The groups are shells around one centre, one inside the other: the same stretched ball of 3 dimensions in 8 sizes.
In the rows, 128 means zero.
Known rows, each followed by its group:
[103 122 173 172 104 113  95  90] : (1)
[125 132 146 150 141 109 121 130] : (7)
[130 139 108 108 161 117 147 145] : (2)
[112 128 155 157 117 118 111 109] : (5)
[151 156 118 138 136 160 166 191] : (2)
[123 134 112 108 162 107 139 131] : (4)
[129 135 116 113 169 102 138 138] : (1)
[119 134 122 120 146 115 133 125] : (1)
[117 125 151 148 145  93 110 112] : (6)
[143 146 104 110 169 124 159 169] : (6)
[119 134 130 131 136 121 130 125] : (6)
[ 98 117 162 153 124  92  93  77] : (5)
[107 122 141 132 143  94 110  96] : (7)
[140 146 102 108 163 129 159 166] : (0)
[142 151 122 138 133 152 156 173] : (0)
[105 123 138 129 139  98 111  93] : (3)
[126 136 159 170 116 130 120 134] : (2)
[126 139 140 148 123 135 132 138] : (7)
[ 86 102 189 172 124  60  61  43] : (3)
[136 138 121 124 166 108 141 151] : (3)
[128 134 156 164 130 118 120 135] : (4)
[ 85 106 172 155 122  74  74  48] : (4)
[139 145 107 113 162 126 156 163] : (5)
[120 135 136 139 129 126 129 127] : (0)

New rows. What belongs after each?
[131 143 132 142 128 140 141 149] : (7)
[104 119 148 137 140  88 102  88] : (5)
[153 160 116 140 133 167 170 198] : (3)
[135 140 115 118 162 116 146 152] : (5)
[112 124 137 128 150  93 115 104] : (5)
[151 154 114 130 150 147 165 188] : (0)
[120 127 139 135 154  94 118 117] : (0)
[136 141 103 102 176 110 152 155] : (3)
[127 136 110 106 166 109 143 139] : (1)
[112 126 124 114 157  94 122 107] : (3)
[130 135 125 126 159 107 135 140] : (7)
[104 122 177 177 103 111  93  90] : (2)
[146 154 117 134 137 155 162 182] : (0)
[158 163  97 118 147 169 184 209] : (3)
[112 130 157 161 111 123 112 110] : (2)
[122 131 115 108 169  96 133 125] : (3)
[103 116 169 161 131  83  89  83] : (7)
[106 125 158 156 115 113 105  96] : (2)
[152 155 126 148 134 157 161 190] : (3)
[150 156  96 110 157 150 175 191] : (6)
[125 139 152 165 110 141 127 138] : (4)
[111 126 138 131 141 102 116 104] : (7)
[124 139 139 147 121 136 132 136] : (2)
[152 156  97 111 162 146 174 193] : (0)
[136 144  98 100 166 125 159 159] : (3)
[ 79 102 197 183 100  76  58  36] : (3)
[123 133 162 171 119 122 115 128] : (2)
[160 163  86 104 162 161 189 211] : (4)
[ 88 110 180 170 105  90  76  56] : (3)
[ 80 103 189 174 108  74  62  38] : (4)
[113 121 147 140 151  84 106 102] : (2)
[ 99 116 180 177 109  97  84  77] : (7)
[154 160 112 135 135 168 173 199] : (3)
[ 88 109 197 190  95  90  67  54] : (3)
[101 118 179 176 108 101  87  82] : (7)
[161 163 105 129 147 166 180 211] : (4)
[161 163  92 112 158 163 187 212] : (1)
[ 90 107 168 152 132  70  78  56] : (6)
[114 124 174 177 120 103  98 105] : (3)
[ 94 116 171 163 109  99  87  70] : (3)
[149 155 127 149 129 159 159 186] : (4)
[110 122 180 182 115 101  92  98] : (3)
[142 147 140 157 133 140 143 168] : (3)
[149 156 115 135 136 160 166 188] : (2)
[161 164 102 126 148 168 182 213] : (4)
[105 122 161 157 118 106 101  92] : (5)
[105 118 167 161 131  87  92  87] : (5)
[113 130 160 164 109 124 111 111] : (2)
[136 139 120 123 166 109 141 151] : (4)
[ 94 110 194 187 110  81  69  63] : (3)
